All groups share one centre, and each spreads out both ways along 5 directions, with some noise.
Known rows, each followed by its group:
[-15  -2   6  -2   2   4  -1  -9   1  -3   4   1  -8]
tezab
[  6  -4  27  17 -16   9  32 -29 -15  -8 -31  20  -8]
bedoz
[ -6 -15  -8   0 -10  -4 -11  -8 -12   3   5 -10 -27]
bedoz
[ 19 -12 -41 -11 -12  -8 -15  13 -16   2 -14 -18 -22]
Vuro
[ -9  -4  -1  -6  -4   5   4  -9  -5  -3   5  -2 -13]
dibe
[-26  -2 -28 -17  15  -9 -44  19   9  14  24 -24   2]
bedoz
[ 11  -2  -3  -2  -6  -9  -4   4 -14  10   2  -6  -9]
bak
[-15 -22 -26 -17   5  13 -19  -8   6   4   9 -10 -26]
Kunab
[ 36  -6   3  11 -18 -14   7   8 -18   9  -4   0  -9]
Kunab
[-11 -22   4   7   4  13   3 -19   5 -23   5   5 -22]
dibe
[  1   8   9   8  -3 -11  -2   1  -8   4  -3   1   3]
bak
[ 33  29   2  -2 -12 -22  24  20 -23 -14   2  -3  11]
Vuro
[  4 -60 -32  11  -2  17 -37 -19   4  26 -37   0 -39]
Vuro
[-33  28  23 -24  -4 -10  -2 -11 -27  28  16  -3   6]
Kunab
[  4  -6  -6 -15  -9 -11 -19   8  -9  37  20 -11 -10]
tezab
[ -1  -1  28  24 -23  24  53 -19  30 -20 -20   9  12]
bak
[  2   3   4   3 -26   3  24  -1  14   9  -4 -11   6]
bak
[-19 -10   9   6  21   6 -10 -18 -12 -22  -4  17 -14]
bak
[ -1  33  35  12 -10 -25   7   6 -15  14  -4   3  30]
dibe
[-45 -28 -30  -6 -22  12 -14 -16  18  -2  -4 -29 -25]
tezab
[ -7 -12  -9   1 -30   8   4  -9   4  23 -27 -18  -9]
Vuro
[ 21   9  14  20  -3  -5  10   2  -6   6 -37  14  21]
bedoz
[ 25 -21  -6 -24 -21  30  27 -19  -8  26   1   8 -38]
Vuro
[-35  -5  -6 -12 -16  20   9 -13  27   2   2 -17  -4]
bak
[ 17   8  25  17  -5   4  26 -12  -8  -1 -32  21  15]
bedoz
[-35  -2  14  12 -30  -5  -7  -8  12  29  -7 -21  10]
tezab
[-24  -5 -16  -1   5  10   1 -18  -2 -36 -26   3 -16]
tezab
[-17   1   9 -18 -14  -9  -4  -8 -21  31  21  -9 -14]
Kunab
[  8 -10  -6  10 -14  -4   2  -1   2  -8  -8 -10  -8]
tezab
[ 12  31  23  12  -7 -34  -3  19 -26  17  -9  -1  32]
dibe
[  7  13  15  -5  17  -4   1  -3 -22  -1   3  17   2]
tezab
[ 36   2   1  15   1 -10  -3  14 -12   8 -31   9  18]
dibe
[ 17  -3  23  11   6  -7   3 -15 -31  -6   0  21 -15]
bak
[  4 -11  -1   5   0   6   0  -8  -3  -6  -4   4 -11]
dibe
[  8   7 -21  -4  12  -8 -24  24   2   8  -8  -8  14]
bedoz
[  3  12  41   9 -15  -8  15  -9 -11  22   7   9  13]
Kunab
[14 27 31 -2 10  2 22 -1 -4  8 -5 22 29]
Kunab
[  0   5 -27  -9  13   1 -24  17   6  16 -26  -5  18]
bedoz
[ -3   3  37  18  -5  12  25 -21   8   1 -13  19  12]
dibe
[ -3   8   6 -18  -1   3   5  -2  -9  24  11   4  -1]
Kunab
[ 18   3 -33  -8  -5 -17 -11  19 -21 -10  -7 -19 -11]
Vuro
[ 14  -8  -6 -12  -2   3   5  -4 -12   4   2   4 -18]
Vuro

New rows, each followed by its group:
[  6  -2  -5   5   2   1   8  -2  -7 -26 -11   6 -11]
tezab
[ 14  12  -6 -19  23  21  10   4   7  -1  -7  19  16]
Kunab
[  8   3   8   1  -4   9  23 -15 -14  -8 -17  13 -10]
bedoz
[-18 -11  29  33 -18   3  -1 -23  11  23 -32   1  13]
Vuro
[ -3   4   1 -13  -2   6  15 -12 -17 -18  14   4 -24]
bedoz
[  0  14  34  34 -17 -29   8  -7 -20 -15 -16   2  13]
Kunab
[ 15 -25 -26   0 -18   2 -12  -2  -5  14 -25  -9 -23]
Vuro
[ 19  -5   9   2 -14  -2  21 -11 -24 -20   2   8 -25]
bedoz
[-17 -33 -35 -35  12  36 -18  -7  20  19  23  -4 -33]
Kunab
[-20  15  46  23  17 -15  -9 -11 -17  -1   2  20  20]
bak
[  2  -3 -25  19   9  -7 -14   4  -7 -48 -35  -3  -5]
Kunab
[  4   1  29   0 -16 -10   7 -10 -16  26  18   0  -7]
bak
[ 46   2 -36   5  -2 -19  -5  27 -17 -19 -28  -8  -1]
bak
[-22  15  -9 -11  20   6 -18  10  18  17  -8  -3  29]
bedoz
[ 16  13 -37 -22 -10 -17  -3  22 -22 -11   1 -23 -14]
Vuro
[ 15 -43  -8   2 -47  30  17 -31   8  52 -46  -4 -32]
Vuro
[  1 -11   1  12 -17   2   0  -9  -1  16 -23  -3  -4]
Vuro
[-15  -3 -40   1   1   1  -7 -11 -20 -42 -62  -7 -18]
tezab
[ 38 -13 -14  18  23  -3  -1  -5 -29 -50 -35  28 -22]
bak
[  5   1  24   9 -11  -5  16 -13 -16 -13   7   7 -15]
bedoz
[-18   3 -23 -23  12  10 -13   0   4   5  -3  -5  -1]
bedoz
[  0   7  48  26  14  -8   7 -20 -17 -12  -5  30   9]
bak
[ -4   8   7   7 -14 -20  -3  -3 -25   0  -3 -10  -7]
Kunab
[ 12  -1   2  15  -3  -1  -2  -1  -3  10 -32   6  12]
bedoz
[  7 -15  15  23   5  -2  -7 -11  -4   2 -19  13  -2]
Vuro
[  0   4  30 -30  10  24  33 -24  -9   1  44  26 -22]
Vuro
[ 30  11  12  10 -37  -9  32  15   7  16  -7 -12  17]
bak
[ 20  18  11  14   6 -34 -18  18 -27  11  -6   4  17]
bak
[ 13  11 -20 -20  -7  -7   4  10 -19  -8   5 -11 -13]
Vuro
[  1  17  -2  -4  11  -7   1   3 -13 -14 -16   6  12]
Kunab
[ -8  28  18 -18  -3  -9   4  -3 -26  17   5   1   4]
Kunab
[-36  21   2  28   0 -33 -14  -5 -27 -54 -37 -10  10]
Kunab
[ 10   6  13  21  26 -15 -13  -3 -27 -27 -22  23   1]
bak
[-22  22 -19 -29 -13  -7   5   5  -9  -6  17 -23  -4]
Vuro
[-15  -4  -7 -20 -38   8  13  -1  15  37  20 -31  -9]
bak
[-27   3  -4   5   2  -9 -13  -6 -12 -19 -12  -6  -8]
Kunab
[ -4   3 -15 -25   4   1  -8  -1 -12  12   6  -5 -13]
Kunab
[-35  11  17  -5 -17  -2   1  -6  12  28  15 -16  13]
bak
[-23  -4  -9 -18   6   1 -13  -5  -3   0  23  -9 -16]
bedoz
[-13 -13  -3  -3   6  14   1 -17  -3 -15  -2   6 -21]
bak
[  6  10 -27 -17  14  26  -1   4   6  11 -52  10  17]
bedoz
[-11  -7  10  20  -4   0   0 -10   5 -14  -9   0  -1]
Kunab
[ -8  12   3 -21   6  15  25 -14 -14 -19  11   9 -16]
bedoz
[  3  23  27  17  -1 -27  -3  10 -17   3  -2   1  23]
dibe
[ 10   9  19  37  22 -30 -18  11 -14 -24 -12  12  22]
Vuro
[ -6 -20   0   7   0  10  -2  -9  12   0   3   2 -10]
Kunab
[  7   5  18  17  12 -15  -7   2 -11 -15  -2  12  11]
Vuro
[ 11  -3  26  16 -12  -6  12   1   7  12  22   3   4]
tezab
[ -3 -40 -28  18 -15   5 -29  -8   6  25 -45 -15 -20]
Vuro
